All groups share one centre, and each spreads out both ways along 10 directions, with some noise.
In the rows, 100 means zero.
Known rows, each followed by its group:
[81 110 105 107 88 102 101 102 108 102 103 106 115 99 105] -> (0)
[100 81 115 120 114 116 92 96 88 137 104 85 90 100 96] -> (2)
[62 76 97 85 103 115 121 74 127 72 104 113 108 123 131] -> (3)
[68 137 89 103 112 113 121 121 88 97 124 117 121 124 99] -> (0)
[109 139 43 52 65 114 93 118 94 110 73 77 115 86 120] -> (2)
[91 79 113 120 115 89 94 114 91 99 102 103 95 105 99] -> (0)
[98 99 86 116 95 85 90 112 95 102 104 90 98 114 113] -> (0)
[80 97 69 128 94 76 100 113 104 75 120 110 108 102 111] -> (0)
[85 101 95 97 91 103 99 101 101 108 99 109 103 105 105] -> (3)
[75 99 159 76 88 131 113 86 84 116 70 95 124 94 91] -> (0)
[106 93 103 92 115 84 102 87 91 87 101 124 95 115 97] -> (2)
[105 70 123 127 99 106 89 111 89 136 92 56 82 115 114] -> (3)
[89 107 96 131 132 83 91 75 100 100 113 83 125 87 127] -> (1)
[91 90 128 130 114 75 116 101 114 111 121 103 107 69 77] -> (3)
[98 103 73 110 101 89 83 125 74 104 99 89 86 131 115] -> (1)
[101 69 95 100 91 114 98 87 71 108 121 78 88 119 95] -> (1)
[111 108 140 75 75 78 101 119 90 136 84 89 76 97 72] -> (1)
[106 93 104 98 100 102 111 97 113 89 99 100 112 91 105] -> (3)
[75 115 81 99 91 102 109 116 114 75 105 122 126 90 106] -> (2)
[81 124 99 124 129 82 89 91 112 90 91 107 131 84 133] -> (1)
[94 92 116 105 121 78 87 99 83 94 97 112 96 95 94] -> (0)
[99 98 92 122 105 102 93 71 110 108 113 71 118 93 128] -> (2)
[91 98 82 106 88 85 92 94 83 106 110 88 103 100 103] -> (1)
[111 99 89 94 92 102 117 98 119 109 105 88 103 87 104] -> (0)
[129 88 112 83 142 122 116 75 131 99 107 122 103 86 104] -> (0)
[96 121 118 83 108 98 97 134 86 106 87 112 93 123 98] -> (2)
[98 87 107 116 84 78 93 50 113 95 111 136 96 120 101] -> (2)
[103 80 108 88 93 122 114 107 99 123 110 113 90 92 74] -> (1)
[107 97 96 98 102 90 95 122 77 108 95 94 84 118 99] -> (1)
[76 124 115 92 82 115 90 97 95 97 116 121 112 136 95] -> (1)
[95 111 116 107 120 82 96 103 85 105 104 110 110 83 87] -> (3)
[104 70 97 123 93 73 88 87 82 115 105 90 77 115 102] -> (2)
[95 92 81 105 106 117 90 126 80 111 96 109 88 113 103] -> (1)
[135 82 128 87 71 84 108 101 100 111 65 58 99 66 99] -> (3)
[113 100 74 107 101 101 83 104 92 117 100 83 90 113 119] -> (0)
[99 99 102 102 106 110 105 115 111 101 106 109 96 116 105] -> (3)
[123 95 75 103 127 125 80 75 114 108 107 104 105 101 125] -> (0)
[106 108 108 83 91 100 107 106 101 130 109 110 90 78 66] -> (1)
[92 86 109 121 55 39 99 88 110 108 113 135 75 104 68] -> (2)
[105 102 103 71 105 93 102 106 85 105 84 105 92 106 98] -> (3)
[70 92 116 124 109 85 81 108 77 86 97 108 106 110 105] -> (0)
[64 108 84 98 113 102 84 91 75 139 114 122 90 97 80] -> (3)
[88 68 123 119 113 76 106 109 92 81 112 158 77 134 78] -> (2)
[89 69 69 121 96 116 96 112 94 130 96 106 97 52 88] -> (1)
[73 109 75 75 98 80 115 85 111 85 114 132 111 74 86] -> (3)
[119 92 98 81 85 106 117 108 122 108 91 82 97 90 106] -> (2)
[111 91 77 113 98 73 91 97 91 106 111 100 82 116 106] -> (2)
[64 93 96 103 125 85 107 130 87 101 121 147 82 107 72] -> (3)

New rows, each followed by its group:
[95 66 118 118 113 95 97 54 96 97 110 138 90 115 91] -> (2)
[100 89 147 88 111 115 97 83 100 119 82 104 106 88 90] -> (0)
[85 117 104 118 109 96 90 85 98 94 129 95 116 127 117] -> (1)
[105 74 110 130 89 100 91 128 83 115 91 82 96 91 93] -> (3)
[82 116 94 95 73 107 85 87 91 102 102 97 117 109 108] -> (1)
[78 100 87 89 112 93 89 96 67 116 96 111 92 96 90] -> (3)
[110 88 88 84 100 95 94 89 91 94 64 78 108 89 128] -> (1)
[100 97 89 92 100 115 100 109 89 104 107 110 93 114 94] -> (1)
[74 101 129 88 71 140 99 82 94 89 127 117 114 144 93] -> (1)
[81 93 98 122 112 89 111 101 114 115 125 104 99 88 95] -> (3)
[35 85 59 92 96 98 112 58 120 73 122 127 125 92 118] -> (3)
[106 93 104 113 110 88 111 114 120 108 98 94 99 91 106] -> (1)
[122 70 73 84 148 49 118 111 94 48 48 87 99 67 137] -> (1)
[131 90 89 109 99 107 98 126 87 95 91 90 101 99 104] -> (3)
[99 95 115 98 107 109 98 113 92 124 87 107 93 90 87] -> (1)
[130 56 76 96 94 96 73 105 114 79 79 114 79 101 121] -> (0)
[66 79 84 119 100 81 102 111 93 93 113 104 89 116 107] -> (3)
[139 48 104 78 94 112 84 124 87 136 66 101 50 82 74] -> (0)
[90 77 87 119 116 127 87 85 76 98 110 90 108 122 123] -> (1)
[136 106 86 79 118 113 122 105 118 80 100 110 106 98 108] -> (3)
[119 117 127 80 108 81 105 123 110 98 76 90 89 125 118] -> (1)
[108 73 87 66 96 109 117 119 99 85 59 123 95 77 96] -> (1)
[95 86 90 107 108 94 101 97 99 79 94 91 112 101 125] -> (1)
[104 111 129 83 91 75 112 119 102 103 100 108 91 110 81] -> (1)
[98 112 125 102 108 101 95 116 85 108 115 102 89 148 98] -> (1)
[99 90 91 85 91 112 84 97 66 99 76 101 113 81 97] -> (3)
[103 69 110 77 96 94 87 120 67 110 71 113 74 85 73] -> (0)
[109 85 92 110 129 90 108 117 120 102 64 97 106 62 124] -> (1)
[91 102 93 95 101 81 95 101 92 85 97 112 107 96 104] -> (0)
[111 119 102 123 112 84 101 121 127 130 99 92 98 94 115] -> (1)
[93 79 85 110 115 93 101 101 92 93 89 100 109 71 106] -> (1)
[75 111 99 97 116 98 95 63 87 78 117 116 133 88 105] -> (1)
[91 107 107 109 110 111 90 93 83 105 121 96 102 138 106] -> (1)
[83 114 105 96 103 92 102 92 78 103 97 94 114 99 103] -> (0)
[86 101 81 103 120 117 104 119 108 120 122 127 82 128 97] -> (3)
[48 106 79 86 109 85 97 64 88 95 114 135 120 65 83] -> (3)
[93 82 111 101 64 127 87 71 132 109 81 103 119 70 112] -> (0)
[88 98 116 109 85 117 87 100 83 105 118 88 99 146 108] -> (1)
[116 117 91 110 105 104 92 99 98 134 108 84 101 92 100] -> (3)
[126 99 108 69 116 109 90 95 93 104 77 105 91 111 112] -> (0)
[109 110 92 102 105 74 106 106 108 119 101 92 97 77 94] -> (1)
[64 91 99 114 115 103 95 84 98 119 115 107 101 99 101] -> (3)
[94 81 88 89 84 65 125 102 86 95 97 72 102 70 90] -> (0)
[97 51 121 133 75 107 106 119 108 81 84 77 115 97 114] -> (3)
[96 104 81 98 89 105 92 99 100 93 79 94 111 104 128] -> (1)
[72 87 118 63 103 117 99 67 97 115 81 93 87 129 121] -> (3)
[127 85 104 118 120 140 76 128 60 119 80 88 97 121 107] -> (3)
[78 86 95 114 109 96 114 105 124 104 122 109 93 112 106] -> (3)
[98 129 130 119 156 108 100 120 111 117 114 130 102 119 106] -> (1)
[115 122 70 85 110 79 113 105 117 122 112 117 97 61 81] -> (1)
[103 99 89 96 122 84 110 112 118 103 72 117 109 49 104] -> (1)
[69 80 114 109 112 83 96 101 79 107 104 109 98 91 88] -> (3)
[91 77 97 111 108 116 97 100 100 113 77 101 111 67 110] -> (1)
[122 99 109 107 112 74 115 95 118 80 105 74 107 104 126] -> (3)
[114 80 85 79 136 140 106 93 87 105 93 90 108 87 112] -> (2)
[96 79 88 110 91 122 98 108 93 116 110 97 96 103 96] -> (1)
[95 105 95 99 123 98 106 131 83 98 110 147 95 83 64] -> (3)
[98 89 91 99 61 141 110 112 128 118 105 107 102 102 99] -> (1)
[99 97 109 93 85 88 95 92 84 106 103 81 98 111 99] -> (1)
[100 71 68 116 90 89 98 124 88 102 95 88 88 92 106] -> (1)
[78 76 118 99 81 90 97 87 92 119 86 85 106 71 92] -> (3)
[87 90 59 113 80 110 89 101 97 115 91 99 115 68 109] -> (1)
[108 88 106 128 94 97 115 124 114 109 112 109 110 64 76] -> (3)
